The same things were measured in two ways. Each way mixes the same 13 hidden numbers, adds some noise and spreads widely along 7 directions of its own, which tell nothing about the thing.
Some things both ways: the first way, then the second way.
[ -7  -5   3 -34   7   2  -1   4  25 -22 -45  12   9 -39  29  11   8  -5
   6   8  16  10  -6]
[  7   3 -31   9  29   3  20 -23  29   6  22   2  11  25  13  29  34 -16
   6   7  25 -45  18 -18   6  -5 -11 -13  -8]

[ -9 -16   1   4  10 -22  -9  22 -18  29  -4 -27 -10 -16 -20  -4 -24  -2
  -8  -4 -20  15  10]
[  6  17  15 -33  -4  -8 -16 -12   8   8  -4  26   1   5  26 -53  26   5
 -41   9   1 -19  26  -3   1   5  -4 -32  -6]

[  3   1 -22 -18  -4   0  50   4   7  11  -8   0 -12  15   8 -10   1 -23
   2 -18  58 -41 -12]
[ -6   3  10  -8 -16  24 -20  -3   2 -23   2   7   2  10  -2 -12  -5 -27
  -5   3  -9   8 -13 -11   7  20  -2 -17  -3]

[ 35  16  44  18 -17  -2   6  10  -2  -8  15   3   0  -6 -16 -20  26  -1
   8   2   5 -12  -1]
[-19 -10  50 -13  -4  14 -37   4  -1 -20  18  -4   7 -40 -28   4 -15  20
  -7 -16 -43  -4 -21  21  -7  14   3  11  21]

[ 48 -19  18 -34 -32  -9 -20 -18  13 -25 -10 -10  -1   7   0  20  -9 -14
   4   4  -4  -2 -18]
[  6 -12 -24  11 -19 -12  13  12 -13   9 -28 -23 -14  22  28  11  -2 -13
  37  -5  47  15  11  10  -7  10 -11  12  17]

[ 27  36  23  24  21  18  15  -4  -9  20 -15   9 -20  -9   8 -28  18  26
  -9 -18   2  -1  17]
[-12  13  -4  35 -25  21  17  24  10 -21   5   7 -13   0 -17  22  -5 -36
  28  -4 -18  10 -30  -2   7  -4  -7 -11   6]

[ 24  23 -13  -2   1 -15  12 -10 -27  25 -24  -5  -7   9 -23  -7   1  -4
  -2 -25  47 -53  12]
[-35  -5  -9  26  32  31 -16  14  41 -20  38  32   2  17 -24  12   6 -39
 -12   7  -8   5 -15  -8  17 -10 -19 -32 -42]

[ 21  15 -21 -16  30  18  20 -32  25  -5 -16  16  36  -2  -3  39 -15  32
  28  35 -10  12  -4]
[ 18   2  -8  -6 -13 -41  11  38   1  -7  -7  -8   2 -29 -10   1 -17  40
  12 -12 -23  26   4  -4  -6 -16  -9  20  -5]

[-10 -21 -19  -3   6 -13 -23  -5   1 -19   5  -6   2  29 -19  21 -16   1
   1  11 -13 -18  -3]
[  2  25  -6   1   9  20 -20   1  33  -3  30  19   2  -3 -23 -20  -9 -11
  -9  12 -30 -14  17  -4  16  22  11  14  -7]

[ 77 -12  65 -26 -53  16 -16 -86  -4 -35  15  -4  17  -7  32  29  39  32
  -2  44 -52  15  -5]
[ -5   8  -4  16 -14  27   2  -5  -1  13 -10 -14  -7  -6  -9  42   8 -13
  24  -4 -13 -14 -29  10   6   7  22  20  12]

[  9   6   9 -34  27   5  36  36   5  14 -50  16   6  35  25  16  18 -40
  21   4  48   3  16]
[ -8 -17  -2  -2   5   4  14  -3  -6 -37   0   0  -2  36  41  -4   7 -25
  18  25  35  35 -30   8  -7  23  -7 -20  -2]

[ 30   4  17  -2   4  -1   2 -10  22   9  -6  -6  -8   3  -2  15  15  18
   3  16 -17  15 -12]
[ 34  19  25 -24 -26  -2  -8 -11   0  -5   6 -13  20 -18  10 -27  -2  12
   7  -6 -30 -25  10 -16   1  23  22   4  26]

[ 59  50  -8 -12  29   5 -16  -2   4  29 -18  46   5  22 -36  43 -11  45
   6  12 -48  16  36]
[  1 -11  60 -21  -7   0 -17 -16 -45 -18 -19 -32 -11 -20  20  -5  -4  24
  -2 -20 -10 -18 -24  26  -3  -2  41  -7  33]

[ -6   2  -8   0  17 -26  10  19 -10  15   5   4  -2  -8 -59  -6  -1   0
   6   0 -14  11 -17]
[-16 -12  26 -14   0  20  -8 -27   6 -21  -1   8   8   8   9   3  -9 -12
 -22  -1   1  -8 -13   4   3   3   0 -13  -6]

[ -7  23 -30  19  25  20 -35   5   7  10 -15  37  -2  13  22 -23 -37  -4
  -8 -52  11 -19  28]
[ 16  23 -36  -4  40 -12  28 -10   5  13  31  14   0  -9  10   8  13  -9
  -2  28   1 -45  21   6   3   2   3  17   6]

[ 26   8  17 -55 -23  24  72  19  15 -47 -22  23 -12  -5  29  11  39  -4
   3  28  15  25 -22]
[ 13  13  -7 -17 -17   8 -23   6  19   3   5   4  13  -9 -21 -25 -31  -3
  -7   0 -14  12  34  -7   8  25  -1  28   9]

[  8  -4 -12 -32 -18 -12   7 -20   1   6  -3  14  27  -7 -20  -6  -4  -1
   9  11  -9 -34   7]
[ 12  -7   7 -33  11  -2 -25 -31  23  41  -1  -2   8 -23  16  -1  22  30
 -19  -9 -18 -41  23  -8   0   1  10  16  -1]

[-22  35  23  29   0  28  12  12   3 -12  14  21 -12   3  33 -48  16  -4
   7 -34  28 -23 -14]
[ 14   5   9   2 -41   5 -12 -16  23   6 -15 -11   3   9  -3 -16 -15  -8
  38   6  36   2  15  -7  -9  28  -8   4  20]

[ 32  43 -20  18  -2  39  40  23  20  39  21  14   1  20  -5 -15  19  12
  46 -13  14   3 -11]
[-23 -12 -29  16  12 -16   4  47   5  -8  10  11   8   0  -8   9  -9 -42
  12  -7   1  33 -13  12  -4 -13 -30  -6 -21]

[-16   7 -21 -22   9  -6 -44 -23  15  15   0  20   5  28   0  37  -7  17
 -13   4 -47  11   7]
[ 20   2  13 -23 -22 -10 -16  21  18  22  -4   2  37 -14  20 -44  -4  -1
  -3  -2  -2  16  21  -7   1   9  -4  -7   2]

[ 25  13 -14 -25  19 -17  29  13   6  10 -35 -13  -1  22 -35  23 -29  -7
   2  -4  29  -2   2]
[-18   0  -7 -11  10   8 -11 -11   9 -18  11  26   3  21   3 -19   6 -28
 -17  21  21   7  -3   0  -7  17 -27 -25 -18]

[ -8   6  -6  11  -3  23 -15 -54  14  -1  18   2  19   7  26  -1  13  23
   9   5 -20 -15 -12]
[ -8   5 -32  36  -1  24  13   0  34  12   8   5  -1  21  -8  43  16 -46
  40  10  12  -7 -15 -17   5   2 -10  -8 -12]

[-20  16  30 -43  -4   8  84  32   5 -27 -21  14  -7   6  32  -4  54 -38
   6  16  45  17 -25]
[-30 -15 -26  29 -13  35 -11  22  -8  42 -23   0  -8  18 -23  18  15 -17
  -5 -15  41  21   9  14   6 -14 -34 -13  -7]

[ 28  18  -5  32 -10  10  13 -10 -17  23  21  -6 -16   7 -10 -13   4  11
  17 -25  15 -35 -10]
[-10 -21  -9  14   6 -16  14  23 -19 -31 -18 -17 -11  31   3  11 -20  -3
  11 -18  14  55 -11   3  -1 -22   3 -14 -16]

[ 32   3   5  16 -26   2 -39  -9  -1  -2   8 -27 -11  20 -24  13  32  17
  -5   2 -35  39  -6]
[ 24  21  16 -11  37  10  14 -35 -10   6  42   0  18 -26   8   3 -22 -14
   9  24 -41 -63  -6  -7   6   9  48  17   7]

[ -3 -30  -3  -2 -15 -19  -2  -4   6   2  -5 -29 -13 -12  16  -9 -31 -27
   1 -29  56 -43 -17]
[ -3  11 -24   1   5  -8  10  19  21 -34  16  17   4  21   1  -4   6 -22
   0  12  -3  28   2 -10   1  11 -17 -15 -10]

[ 22   0  25 -23 -36  -3  -9 -32  -2 -41 -28 -17 -21  -2   4 -21  -8 -13
 -19 -20 -13  -3  14]
[ -1  -5  -9 -16 -11   3 -14 -33  41  16   6  25  10  26  25 -30 -11 -31
   7  21  35 -10  39 -12 -17  45 -33   7  -5]

[  8  -5  19   7 -26  22  18  -5   7  10   8 -19  -6 -26  32 -33  33  -3
  33  -5  -4   4  -9]
[-36 -10   9   7   7  13 -17  19  38  -8  23  29  10   8   6 -13   6 -34
 -22 -16 -25   4   0   7   4  -2 -23 -20 -20]

[  7   4  15  15  31 -18 -41  -5 -15   6 -27   5 -18  10 -15 -10  -1  -6
 -24 -24 -19  -8  21]
[  1  -5  26 -16   9  12  16 -16  10 -38  30   6  16  -4  21  -7 -19   2
  -8  12 -25   4 -11   6  -1  18  10   7  18]

[ 13  46   7  30  18   0 -12 -29 -16  20  10  14  11 -10 -37 -17   3  36
 -12 -10 -27 -10   3]
[ 17   9  -8  16 -20   5  11 -30  24  -2 -12 -11   1  14  -5  43   8 -19
  53  17  30 -24 -16 -32  -4   8  -2 -11  -2]

[ -4  45 -11   0   3  21   6  14   9  14 -17  45 -13  11  31 -13  15  -4
   9 -35  30 -31  25]
[-11 -14   9   9  26 -10   8  29  -9  -6  15 -10   3 -21  -6  22 -20   8
   4 -16 -32  20 -11  21   1 -23  17  11   7]

[  2 -26 -14   6  13 -17  -9   2  17  -1  19 -17   9  19 -37  11  -5  -8
  32  12  -3  -7 -41]
[ 15 -31   7 -19 -11 -15  11 -15 -41  12 -28 -32   4   9  37 -15   0  33
  -4 -30  23   0   5   5 -11 -14   2   6   6]

[  9  34  11   9  -4   4  -2 -27   9  35   2 -17  13  10 -12   3  24  12
  24   0 -22   3 -23]
[  8  -7  58   0 -35  12 -16 -24  10 -15 -18 -19   2   2  26   3  -8 -15
  49   7  14  -1 -28 -13  -9  22  22 -30  23]

Other things, the second way, with their names:
(216): [  8  29  -7   2  -4   0 -16   5 -11  21 -11   3 -16  -7 -17 -13  13   1
 -13  -8 -11 -39  12  -3  16 -12  17  -4 -13]
(379): [ 28  17   2  -5 -19   4 -29   4  48  18  17   5  17 -10   2 -31  30   1
  19   6   2 -29  23 -30   7  23 -13 -16  -1]
(371): [  3  -2  12 -28 -10 -32 -18  -1  23  10  -7  13  17  -6   7 -31  29  20
 -11 -10 -14   8   1  -8 -23  -5 -16 -24 -17]
(135): [-28   3  15  -6  -5  15  -8   4 -10 -23   0  15  -8  -2   7 -11   5 -34
 -14  10   1   8 -32  39  -2  12  -3 -11  13]
(8): [-13 -13  16   1   3  -5 -13  22  27 -30   6  10  21  19 -10 -20  -7  11
 -15 -12  -7  47  -2 -13   4 -14 -11 -33 -35]
(377): [-27  -6  -3  17  -2   7 -13  -2 -10 -11  -8  13 -40  14  -2  16 -18 -47
  29   8   5   8 -23   0 -11  12  -8 -12 -11]
(44): [ -9  19   9  38 -15  -6  -2  55   0   4  -8  -3 -27 -22 -35   6 -19  17
  14 -29 -41  13   1   9  17 -28  19   7  -5]
(288): [ 16   4  -3 -23  -4 -21 -22  26  12   0  16   6  31 -23 -14 -44 -31  21
  -8   5  -6  15  29   1  -2  21 -20  28 -12]
(68): [-28  -3 -19  22  25  30   6 -11   0 -31  29  22 -30  18 -14  25 -15 -44
   5  17   1  -8 -16  -1   4  10 -18  -6  -8]
(180): [ 24   7 -15 -11  10 -24  10 -24   0 -21   0  -5  -4  19  15   2  -6 -11
  43  41  27  13 -12 -18 -18  28  10  -2  -7]
(280): [ 22  -7  16 -24 -14 -35  18   3   3 -34   3  -8  15  -8  21 -22 -31  18
  26  12 -11  45  -8  -1 -24  20   3  15  17]
(63): [-23   8 -10   7  26  21 -26  19   7  13  26  23   0  -4 -29  -5  28 -11
 -24   4 -13  -3   0   9   5  -3 -15 -24 -14]
(67): [ 17   5  24 -27  -8  -8 -12 -18  -6   0  -1  -4  -1 -14  12 -23 -16  25
 -16 -18 -36 -27  25  -8   1  10  22  15  11]
(385): [ 26   4  22  -2 -57  10 -17  -7   6  -7 -20 -21   9   7  19 -24 -14 -15
  35  -6  35 -18  14 -20   4  33  -8  -7  21]
(166): [ -5   8 -46  -5   1 -12 -12  22  24  26  -5  24  10  22   0 -19  39 -20
 -16   3  24  12  24 -12  -3  -1 -40 -24 -30]
(222): [ -9 -22  18   0   7   8  11 -17 -20  13 -18 -15 -18   4  20  16   6  17
  -6 -20  -5   2 -14  12  -3 -26  23  -7   7]
(358): [-23 -27 -32  30  23   1  21  13  11 -22  13   0  -4  38  -2  33   6 -20
  19  -9  21  31 -14  -5  -6 -13 -27 -13 -25]
(151): [  2  12 -15   2   4  19  -9 -10  39  -3  20  14  26  25 -20  -9  17 -10
 -12  12  25 -11  29 -18   8  14 -25 -18 -11]
(372): [-16  13  -3   7  44  23   2 -16   5  21  31  18  -8 -10 -12  17  13   4
 -31   7 -21 -55  14  19  15 -10  13  10  -3]
(17): [-20  -7 -11  12  21  18  -1   8 -25  13   9   0 -24 -14 -16  33  -7  -9
  -7 -13 -21 -12   1  10   4 -14   0   8  11]
(26): [ 32   7  -5 -28  -2   5 -17 -44   3  20   3  -7  24  18  13 -34  36  14
  -6  11  26 -40  18 -24  -5  23   1 -14  -7]
(281): [-22  -9 -24  -6  38  19  -2 -18  17  -7  27  16   5  15 -12  26  16 -23
 -19   4 -20   3 -10   0  -3   3  -5   0 -13]
(87): [-16   0 -23   9  44  -7 -17  16  17  27  21  19 -20  -2 -15   4  37  13
 -23 -12 -25  -9  15  -3   4 -27  -5 -16 -30]
(83): [ -3  -9  -8 -16  -1  -5 -10  12  40  -1  17  20  20  -2   2 -24  -7  -8
 -12   1  -6  30  23  -4  -5   7 -28  -1  -3]
(239): [ -9   7  30   5 -22  16 -10  13 -32 -13  -7  -5 -28 -34 -17  12 -33  -7
   8 -10 -30  -8 -17  14   6   1  11   8  29]
(113): [-12 -16 -29   9  23   5  21 -14   6  -9   0 -16 -10  13  -2  72  36   3
  15  -2   3   9 -30   4  -8 -12   1   4   9]
(74): [-19 -28 -12   1 -27  -6  -5  31  -8   7 -12   1  -4  -7   6 -15  -3   4
  -7 -30  18  20   4  16 -10  -7 -57   7  -3]
(233): [ -6 -11  48 -25 -29  12 -36 -21   8 -51 -12  -8  11  27  10 -39  -5  -6
  -5  -7   7  31 -15   3  -8  33  10 -28  12]
(111): [ -3  15   8  13 -24  -4  -1  27 -11  25 -16   9 -30 -23  -4 -18  -3   8
   7  -7 -21   1  -2  12  -1 -11   6   1   3]
(120): [ 10 -10  21 -27  -3 -18  16 -29  13 -23 -10   4  30  19  24 -14 -10  12
  -1  28  35  29  -5  -3 -19   8  -5 -20  -7]

Some of these things the first way, each followed by its name:
[ 21   3   8   4  -7   7   0   8  -6 -22  12  15   3  30 -18   8  10  -9
   6   5  -3   1   2] : (288)
[-16 -12 -13  32  -7  23 -57  -4 -17 -22  25  10  16  11  28   0 -12  13
 -13   3 -19   2  21] : (180)
[ 59 -25  28 -10 -36 -14  25 -21   3 -11   4 -57  -8 -23 -36   2  21   6
  16  29 -24  19 -36] : (67)
[-62 -12 -16 -10  16 -27  35  25  12   8  -6 -21   4  -4   1  13   7 -28
  31   4  67 -29 -29] : (8)
[-15  29 -23   0  40  11   7  15  15  27 -24  36  18  15  17  -5   7   9
  11   1   9 -24  22] : (379)
[ 40 -19  41 -16 -10 -34 -10  12  -8  -7 -10 -27   0  11 -32  29  16   1
 -14  35   7  10  -9] : (26)
[-32 -10  21  11   9  11   3  41 -18  -3   5  11  -3 -27  22 -27  52   2
   2  20 -27  32   7] : (222)
[ 13  34   3 -26  35  -8  32  77   6  32 -33  39 -12  26 -19   7 -19 -12
   9 -13  34   9  29] : (135)
[-28  38  24 -14  26 -49   7  13 -14  23 -39  -6 -18  12 -35   5 -27 -27
 -17 -47  55 -22   4] : (120)
[-31 -38 -33  15  12 -25 -22   1  24 -16   9 -32  12  13 -24   8 -20 -21
  28   1  32 -37 -41] : (358)
[-47 -13 -46  20  47  -4 -22  33  15 -23   3  43   2   6 -15 -32 -39 -11
  -2 -27  10 -34  14] : (74)
[  4  -1   1 -25 -10 -20  24  46 -14  -3 -12  14 -23 -12 -17   8  -9   2
 -21  -2  38 -11  32] : (216)
[ 45 -15  -1 -10 -44   1  -2  11 -20 -24  -3 -19 -14 -10 -26  -8  -3  12
 -23   6  -8  11  25] : (377)
[ 29   4   9  12 -14  -3 -51 -45 -13   1  -2  -9  -6 -11  -2 -15 -16  26
 -20 -18 -33 -19  -2] : (83)
[ 26   1 -19  16 -24  -6  26 -22   3  11   9 -30 -16  11 -26 -37  -9 -27
   4 -41  38 -55 -33] : (17)
